All groups share one centre, and each spreads out both ways along 14 directions, with some noise.
Some rows, each with its group after it:
[  1  14 -12  -6  10  -3 -16 -10 -22  -1  23  16  -7 -11  -6 -20   0  -1
 -21 -10   4] | (3)
[  2 -19   9  -9 -11  -5   0   2 -12 -13   2  -9  25   4 -27 -16   2   6
  -7 -18   5] | (0)
[ -3  -4  33 -16   2  16  15  -1   8  -8 -29  -6  -7   4   3  11   8 -11
 -15 -23  21] | (2)
[  7   3  32  14  33 -16 -14 -17 -33 -15  -5  -3  19   2  -9   6  -8  -7
  -4  -8   8] | (0)
[ -2   9  19 -20   4   7   4 -15   0 -24   8  -9  15 -22  -1  -5  -2   5
  13 -27   8] | (1)
[-1  7  8  1 10 18 21  1  6 -9  4  2 -7 -4 -6 -7  0 -9 -4 -4 16] | (3)
[  2  -6  27   0 -13  15  -6   6  19 -20  29   9  13 -11   6  13 -20 -13
  -4 -13  11] | (3)
[  2   1   2 -16  11  -6   1  -4  25   3  25  -5  -6 -13 -17  -5 -10  -6
  -2  -1  -5] | (4)
[-19  -2   2 -13 -31  -2   8   3  -3   4 -12 -20   2  11  25 -33   7   7
 -26 -21 -15] | (1)
[ 10   5  30   0   2   9  24 -20   1   3 -24   6 -19  11  10   5  15 -14
  -9 -16  32] | (1)
[ -8  -7   2   0  -5  10   0  -5 -16   3   0  10   5   8  11 -19   1 -43
   5  -2   7] | (1)
[-17  19 -22 -25   8  -4 -17  -9   4  -2 -16  -2  -6  -2 -10  23   5 -10
  -3   7  13] | (4)
[ 10 -17  22  -6   3  10  -9   3  32  -6  -7 -26  -2   4 -15  -7   5  -6
 -11 -11  12] | (4)
[  8 -20  39  -6  44 -19 -39  10  23 -21  -4 -21 -11 -12 -17  17   7  12
 -24 -20  -1] | (4)
[  7 -11   5  16 -11   2  -1   1  15  21 -26  -5 -15   9  15 -11   0 -14
   5   2  10] | (3)
[ -1   4  -8  -1  28  17 -17  23  -8 -16  -8  -9  -5   1 -17  17   9  -4
 -22   2  -1] | (2)
[  7 -10   2  -9   9  11 -29  13   4   2  12  15 -10   1  10   4  10 -27
  -7   0 -17] | (3)
[ 15 -10  13   4   6   2  13   2  -1  20   4  -1   3  -4 -12  10   5  -6
   5  -6  -3] | (4)
[-11  -4   8  22  12  -4  -6  -5   5  -7   8 -16   6  -8   6 -17  -4   0
   4  -5  10] | (2)
[ -1   8   7  22  21  -6 -11  -8  -8   5  18  -3  22 -17 -16  19 -10   9
  11   8   6] | (4)
[-14  -6  13  29  -1  -3 -19 -18  -8   9  -6  15   1 -16  26   5  12  27
  -2   6  -5] | (0)
[  3  -2  -7  20  12  14 -27  15  -7 -19 -19  -8  -4   3   1  21  -4 -20
 -23  -7  36] | (2)
[-22  -2 -25  -7 -28   5 -35   6 -17  -1  -1  13  -1  -3  17 -39  16  25
 -22 -10 -20] | (4)
[-22   3  36 -10  15  -7   5   0  22 -16  13  -7   0 -16  10  13  -5  -1
  -9 -20   8] | (2)
[  3   4 -23  11 -11   1  -7 -12 -19   5  -9  14   8 -14  -6  17   7  12
  16  -7  25] | (1)
[-18  13   5  22   2 -11   6 -12   7   7 -14  -1 -13  13  17 -13 -19  -9
  -9  16  23] | (1)
[  2 -13  19  13   6   0   0  -7  -9  13   6  10  -2  14   4   7  35  -4
  -5   3  -3] | (2)
[-19  15  -2   1  10  12  -2  -1 -19  -1   1  27 -19   8  -3 -18   6 -10
 -31  12   0] | (2)
[-12 -14  27 -32 -17 -24  15 -31  -3  16   7  35 -10 -15  12  -3   9  20
 -15 -11 -35] | (0)
[  6  34  -4  18  17   4   0  16  -4  -5  31 -21  16  21  -7  -7  -6 -17
   2  -2  32] | (0)
[ -8  17 -11   4  -6  -1 -11 -15   5   9 -34 -11  -2   2  11 -10  -4  -8
  16   4  26] | (0)
[ -1   6 -12 -21  -1  -4   1   1 -10   1  15  11   0 -15   1  -5  -2   1
  -1 -17 -11] | (4)
[-18 -12   8 -22 -26   1 -27  -6  -7 -20  15 -10  43 -14 -17 -10  -2  35
 -12 -16 -26] | (3)
[-10   7  18   2   3   0 -15  11  10   7  27   7   7 -16  -2  -2 -14   5
 -11 -10   0] | (3)
[ -1  -4 -21  -9 -32   7 -20  -4  -8   8  21  17   8  -2  -1 -17  -9  -7
 -11   5  -7] | (3)
[-11  12  29 -21  19  -3 -17 -13  22 -22  34   1   6  -4   0   4 -30 -16
 -12  11 -16] | (0)
[-15  -4   4   8   5   8 -19  -1  16 -18  14  -8   4  -6 -10 -29  -4  10
  -7   8  -2] | (1)
[-28  -6   9   5 -11   8 -28   7 -16  22 -25  11  24  -2 -19   8  -5   8
 -12  11 -14] | (3)
[ -3  11 -23 -37   8 -30 -21 -19 -17  -4   2  37 -31  -1  -4 -10 -13 -19
 -31   0   6] | (4)
[ -8   0  21   4   5  -4 -12   3  16 -21  41 -11   5 -12   2  -4  14  32
 -28 -25  11] | (4)
[ -9  16  22 -19 -18  22  21 -12  -7 -13 -19  -4  -1   9  20   4   9   2
 -28 -18   5] | (1)
[-17  15  26 -27  22  19 -15 -12  17 -32   8   8 -26  -8  18 -17  -7 -13
 -38   3 -11] | (0)
[ 28 -18  22  14  17 -24 -18  13   9 -19  20 -23   2  -3  10   1  -9 -14
 -11 -44  42] | (1)
[-10  -7  43   2  -3   3  -1 -19  26  -5   4   0   4 -13  26  25  -1  12
   1   4 -16] | (0)
[  0   8  12  -4  26  -6 -12 -12 -10 -11   3   1   7 -12  -5  10 -20 -16
   5   0   3] | (4)
[ -7   9   4 -14 -11 -12 -22  -8   7 -18  17  -4  13 -14   7  10  -9  19
  -5 -14   8] | (2)
[-10 -17  20 -11 -10  15 -18  -7  24 -17  -3  -4   9  -2  -6  -2 -15 -11
 -11  13 -11] | (0)
[-11   7  14  -4  23 -14  -9 -11   6   0   7   4  -1 -10   3  10  -2   0
   8   5  -6] | (3)
[-28  11   1  22  -3   1  14  -6   9  -5   4   5  -5  14   6   0  -1   5
  -7  26  19] | (2)
[ -1  14   6 -10   3  12 -14   1   7  -4   3 -24  10   5   2 -20  -7  -7
   1   3 -15] | (0)
[ -3  -2 -20 -20 -17   5 -27  -6  22  -6 -29 -30  16  -9 -11  -4 -26  -9
  21   6   4] | (4)
[-10  17  -7   9  -8  -5 -33 -15  15  11  15  10 -12  15  13   5 -12 -27
 -24  18  32] | (3)
[ -3 -17   2  15  -4  22   0   4  23  -1   4   4 -15 -23   2 -13  -5   2
  -4   4  -1] | (0)
[-10  -3  -4   3   3   0 -24   0 -14  -4 -14  -3   2 -10   2  -1   8   7
 -15 -14   8] | (2)
[  8 -18  -1   2  16   7 -11  10  25 -14   0 -11  -6  -4  13   4   7 -14
  20  11 -16] | (3)
[  3   4   2 -17 -15   1  -8  -6  18   0  15  -1   0  -3   4  -1 -20 -13
  -4   2  -4] | (0)
[  8  20   5 -40  -5 -10  16  -4 -24   3  19  32  -8  12  -4  23  16   9
 -24 -12 -14] | (2)
[-15   7   6 -26   5  17 -13   5   2   5  -4 -13   1   8   3 -28  23  -4
  -8  -1 -41] | (0)
[ -1  -4  29  -1  -5   9 -11 -19   7  -8   4  13   2 -12  -4  -7 -15 -11
 -11 -10  15] | (2)
[  8   6  -8 -27  14  12  16  15   1  12  17  10  -7 -26 -11  16  13  -1
   8 -21 -13] | (3)
[ 21  11   9  -4  22  10 -15   0 -15  -5  20  10   1 -19 -18   9 -23   0
 -24  -1 -16] | (1)
[-15 -10  19  -9  -6   8 -24   2  -2 -15 -35  -6  23 -14   3  -4  -7   9
  18  -9 -10] | (3)
[-35  11  -5  11   9 -17   6  -5  14  -4   5 -15  10 -11   4  -2  -4  20
  19   6   8] | (1)
[ 15   0  23   6  37 -14  20   0 -36 -18  20  22 -10 -14  -4   5  -6   2
 -20 -23   4] | (4)
[ -4  12   3 -15  17   3   7   1   5   1  12   2  -7 -11  -4   5   5  -8
   2  -8  -3] | (4)
[-16  19  31 -11  31  -1  -7 -19 -11  -8 -19   8 -16   6   9   3  17  -5
 -19  -6   5] | (1)
[-21  -2  11 -10   6  -3 -19 -10  18 -17  23  18  -9 -21   4   1  -9   4
 -18   4  -3] | (0)
[  7  -7  26   1  13 -13   3  -4   5 -14  -1   5 -12  -2   6   5 -12  -7
 -11 -12  16] | (4)
[ 17 -38  15  16 -26  14  13  -2  -4  31  -9  10  14  -1 -20 -11  -8 -15
   7   8 -15] | (2)
[ 27  17 -13 -19  -1  14 -11  -8  -3 -16  -6 -16  -4   4 -12 -33 -13 -14
   1 -10   7] | (2)
[ 20  -5 -14  -8   2  33  -7  27  33  -5   2 -27 -13 -14 -18 -23  -5 -11
  -6 -12  10] | (1)
[  3   3  16  -6   5 -10 -14 -17   0 -20  15  -6  13  -8   1  -1 -10   4
  -2 -13   8] | (3)
[-20  -1  22  -6  -3   1  -4  -9   8 -11  -3  -3   1   1  12 -14   5   0
  -8 -12   9] | (2)
[ -8  -5  -4   3   6  17 -55   0  18  -7 -13 -10  -5  -2  11   1  17 -22
  -5   1  21] | (2)
[-27  -1  -3   1  -9  11   4  -5  19 -11   5 -11  14  -9  -8 -17   4  16
  16   8   1] | (1)
[  4 -10   1  27   4   4   5  -4 -18 -15  10   5  17  -3  -8  -6  -4 -11
   7  -5  33] | (1)
[  5   0   1  -2   3   2  -1  -9  -8   0 -10   5 -10  -8  -5 -16  -8   0
 -14  -5  -3] | (0)
[ -2 -14  24 -13  -9  13  -3 -10  23   8  14  19   0  -1  -9   3  14  -5
   8  10 -11] | (1)
[-13  -1  14   7  25  -2 -11  -8   3 -18 -13  -8   5  -7 -15   5  -8  -1
  -1   7  10] | (0)
[ -8   5  21  -6  -8   7  -6  -8  21  -2   3 -10  -1   4   8  -4  -3 -13
 -12 -10  21] | (3)
[  2 -11  35  -2   1 -12 -12 -18 -11  14 -13   9  13   0   1   2  -7 -10
   8  -4  -9] | (3)
[ -2   3   9 -13  10  -6  -4 -12  46   6  -4 -39   5 -11 -25   9  -2   0
  15  -4  17] | (4)
[  6 -17  24  15   4  -6 -22  15  18 -10  -4  -4  -2 -12  22   0 -17   9
   2  -8  -4] | (4)
[-16   7 -13 -19 -19   4 -45   6  25  -6  33   4  -1 -21  15   8   5  10
 -16 -22   9] | (2)
[ 11 -23  18  -1   7 -19 -27  -9  17   9  16  11  -6  -6 -12 -18  16   1
  13  -8   3] | (1)

New rows. What belongs after each?
[ 16  20   4 -13  -3  29 -21  -7  21 -16  -4 -10  -8 -10   3  -1 -27 -26
  -8  -6  28] | (1)
[ 10   9  -3 -16   9 -16 -20   0  18  12  -1 -24 -12 -18  -2 -15 -20  15
  -7 -17 -10] | (1)
[ 11   1  21  -5   7   5  -7   1  25  -8  29   2   7 -25 -20  47   3  26
  -4 -11   6] | (2)
[  7  -4  -9  12 -17  27  12   4   3  -5  11   4  13 -11 -17   3  -6   0
   9   6  15] | (1)
[-28  -3  -4   1   1  -7 -31   4   5  -2  15   9  -4   7  13 -14  12  -2
 -22   4  -2] | (1)
[-11 -12   8 -20 -19  13 -14   1  -1  -2  20  10  16  -5  -2  -7  15   9
  -8  -6 -26] | (1)
[ -7  -5  22 -32  20  15 -29 -10   3 -11  -7  -7   4   1 -12 -13   4 -34
  -7  -1 -18] | (4)
[  2  11  -9 -31  -2  17   1  -4  -5  -5  15 -15  13 -12 -19  -4  14  -9
   0 -21   3] | (4)
[ -8  -3  -5  -5 -21 -14 -14  -9 -13   1 -16   0  20 -10  -7  -4 -22  17
  -1  -5  -5] | (2)
[ -7   2  15  -2   8  16  23   6  30   2  12  -6  -7  18   1  -1   2 -29
   7  22  -4] | (2)
[ 30  -1 -11   5 -13 -15 -15  -8  16  28   1 -23   1   3 -12  11 -21 -20
  -5  -2  26] | (3)
[ -1 -12  -5  21 -20  -2 -14 -18 -14  17   5  20   2 -22  14 -26  -6  20
   2   7 -19] | (0)
[-28  11  -6  -8   5 -16  -9  -6 -12  11   6  23   5   3   0   5 -16  -7
  -5  26 -25] | (2)
[-10   7  10  11  -4  19 -15   3  27   3   8  -5  -9  -8  31  -4  17   0
   0  -5   8] | (0)
[ 12  -4  20 -14   5   7  -3  -1  -5 -22  12  -8   9  -4 -12  -7  -4   5
 -12 -18  -4] | (2)
[-30  16  12 -21  -7  31  -3 -17  13  -6 -18   7  -7   4   4 -13  18   3
  -6  12  -5] | (1)
[ 19 -14   6  -4   3 -29 -28   5 -27  15   1   0  -1   0   5  -1   0   0
 -31 -26 -16] | (1)
[  7   6  -1  -8  -1 -12 -28  -1  14  19  -7  -6  -5  -4  10  23   4 -11
   1 -11  11] | (3)
[-22   8 -15  15  20  16 -18  13  -1 -21  15   1   1  -4  -2  -2   3 -19
   0   9  22] | (1)
[  2 -10  19 -14  -7  26   1   5   9 -10   5   0   1  -5 -15 -15   1  -3
 -18 -11  -6] | (2)
[  2  15 -35  26 -27  -8 -28  -7   3  35  -2  12  -5 -22  39  33  -7  23
  11   9   6] | (0)
[-34  13  10   5  17 -21  -3 -17  -9   2 -13   2   7  -3   8   9   4   3
  12  10   2] | (1)
[ -9  17  -2  -5  -3  -9 -15   1  14 -14  28  -7   4 -14  17   2 -20   2
 -10 -14  18] | (1)
[ -7  19   1  -8  18   5 -17  -8  -8  -4  -2  -2   9 -19 -15   2 -23  10
  -7  11 -23] | (1)
[ 11 -11   1   3   9   1 -30  14  11  -3   3 -24  10 -21  -6  28  18  16
  -1 -26  10] | (2)
[ -7  -1   7  -2  19   4 -15  13  27 -11  23 -21   7  -7  -3  15  -1  -6
   5   1  -3] | (2)
[-21   3 -10 -20   5   0 -15   4  23  -3   0 -18   2 -17 -12 -31   8  12
  13 -16   1] | (0)
[  3   6 -10  -7   9  -2 -34   6   2  -4   6  -3  -1 -16  -7   9   0  13
 -11 -11   0] | (1)
[ -1  -9   4   8  -6   9 -17   8  -6 -20 -10 -11  19   2 -14   6 -24  -6
 -13   7   2] | (2)
[ -4   0  -8  -3 -18   0 -22 -11 -13  -5 -11   1   9   7  -1 -14   1   6
  -9   1   3] | (2)
[ -8  12  -4   3   7  16  -4 -14 -21   3 -18  17 -14  33  -2 -17  13 -26
 -15  30   2] | (2)
[ 15  17 -23  24  10 -14  23 -13  -3  22  26  -3  -7  -1  -5 -14   7  17
  22  14   6] | (2)
[-38  11  13  -9  11  -2   3  -9 -15  -7  -9   1   2   4  14 -11  17  -1
  -9  -4  -7] | (1)
[  4 -11  12   1  -3   6   8   0   6  -9   6 -10   7  -3  -3 -19   1  -7
   3 -14   6] | (1)
[  7   5   6   5  15   5  15   0  18   8   8 -18  -5 -12 -14  -4  -3  -2
  10  -5   7] | (4)
[-17  -8  40 -23  13  -9 -16 -33  18 -17   2  -3  19 -12  -4 -16  13  -3
  40  -9   0] | (1)
[-14  12  15  -7   1  -2  -1 -14  -6  -5  -5   5   3  -2  10   7   6  -1
  -2  -6   7] | (1)
[  5  15   7  -5   5   5 -16 -19   4  23 -10  -2   3  -6   6  -2  -2 -27
  23  -2  10] | (4)
[ 13   2  -2  -3  -6  -9  11  -6   0   1  14   2   2 -11  -5   8 -20  -5
   4 -10  12] | (4)
[-12   0   6  -6  -2 -27  -8  -2  -9 -13   7 -14  26  -9   0  14 -15  21
   2 -11 -10] | (2)
[ 11  25   3  -2  16  11 -30 -12   0 -26   4  -9 -18 -20  26 -24 -14   0
 -23 -21  12] | (0)
[ 21   1   6  -3   6  33  -6   5  -8   9  22   3  12  -1 -10   7  -1 -44
   0  -5   2] | (4)
[  8  -5  17  16   3  39   2  -1  39  14  16   9 -28  -7   1 -14   9 -30
  -6   5  34] | (2)
[-11  -4  23 -26 -10   6   5   3  24  -1   0  -4   2  -2   1  10  -4  -7
  -5 -11  -6] | (2)
[ -1  -3  28  -9  -5  19 -10 -13  35  -1  18   6  -2  -8  -5  -4  -3 -12
   4   8   4] | (2)
[-20  -8  15  -8   0   0   7  -1   7  -7   5  -6   5  -1   8  -6  27  -2
  10 -16   7] | (1)
[  5 -12  11  15  -8  12   7  -6   5  10  -5  13  -9  -1   8  10  -5 -13
  -8  10   4] | (0)
[  9   9  19   2   8 -10   2 -14 -11  -5 -16 -16   9   2   4  14  -1   8
  -1 -15   6] | (0)
[-32  15   6  10   5  -9  -5  -9  -4 -26  -3  -9  17  -4  12  20   1  16
   0  -4  24] | (1)
[ -5  15   0  -9  22  -5   4  -2 -17  -8 -13  -2   1  18  -6   8  12   3
  -6   8 -10] | (2)
[  5   3  -5  26  -6  -8   0 -12 -24  10  10   2  15  -3  -3 -34 -16  10
   7   0   6] | (0)
[ 13  19 -11 -19  17  20  21 -19   3  10   6 -13  -1  -4 -34  -7  -1 -37
   8  -2  22] | (4)
[-20   1  21  12  24  17   7 -10  24 -20 -18 -24  -5  13 -25 -19   0 -10
 -15  20  21] | (4)
[-25  -8   4 -16   4   1  -2  -7  -6   4   9   9   8   0   6 -30  22 -21
  15  -5 -15] | (1)
[ -1   1   9  -1 -20   8  14   8  15 -10  -8  -4   9  -5  25  25 -14  -7
  20  -9  12] | (4)
[-17   8  31 -11  20  11   4  -2  11  -5   2  -5   0  -5  -7  -3   5  -6
  -8  -9   5] | (3)
[-24   1  12  18  27  -5 -15   6   4 -15  -6  -5   1  -2   2   5  14  22
  -9   7  -3] | (3)
[-10   2   6   0   5  -6   4  -1 -19 -13 -11 -15  11  -2   9  -2   6  -2
  -1 -23  13] | (1)
[ -7   8   7  -9   2   2 -25 -14  28  -8   3 -20  -3  -6  -2 -22  -2  -3
  -3  -8  18] | (4)
[ -1 -15   5   6  10   5  10  28  18   2  20  -9  -9   6  -1   1  18 -12
 -15 -13   4] | (1)
[-25   0   5  -1  11  -9 -10  -7  -3 -16  -7   0   7  -8  -7 -12 -11  15
   1  10 -14] | (4)
[  4   1  -1   5  -5  15  -4  11   7  13  19  13  -3  -1   5  15   4 -14
  -8   1   7] | (4)
[ -1  -5  14   9  10   6  -5  11   7  -2  25 -15  18  -6 -12  -8   5   0
  11  -9   3] | (0)
[ -7   5  17 -18  22   2   3  -2  23  -6  15   5 -13  -7   9  19  14 -15
  10  -3  -2] | (3)
[ -8   0 -12  12  17  -8 -27  -5   8 -37  35 -18  11  -4  -4  -6  -7  16
 -13  17  -5] | (3)
[  4   5  -5   5   8  13 -13   1  19   7   0   3  -8  -9 -10  -1 -12 -21
  10  14   9] | (1)
[-31   7  11  13  14 -11  -7  -6 -16 -28  22  -7  30  -2  17   8 -22 -18
   2  -2  11] | (1)
[ -6  25 -14 -12  10 -17 -18  -2   2  -7  44   3   2 -11  -7 -18 -19  -4
   0 -12  15] | (0)
[-22  12  -7  27  -4  -7 -27 -12   8  21  -1  18  -8 -15  30  14  13  10
  15   5  26] | (0)
[-38  21 -15  12   3  23  23  11 -32 -28  10  14   4  -1   8  -7  20  29
 -20   0  -1] | (4)
[-14   9  -3  -5   2   8 -36   4   8  -8  12   7  -9 -11  18   2  18   2
 -16 -14  13] | (0)
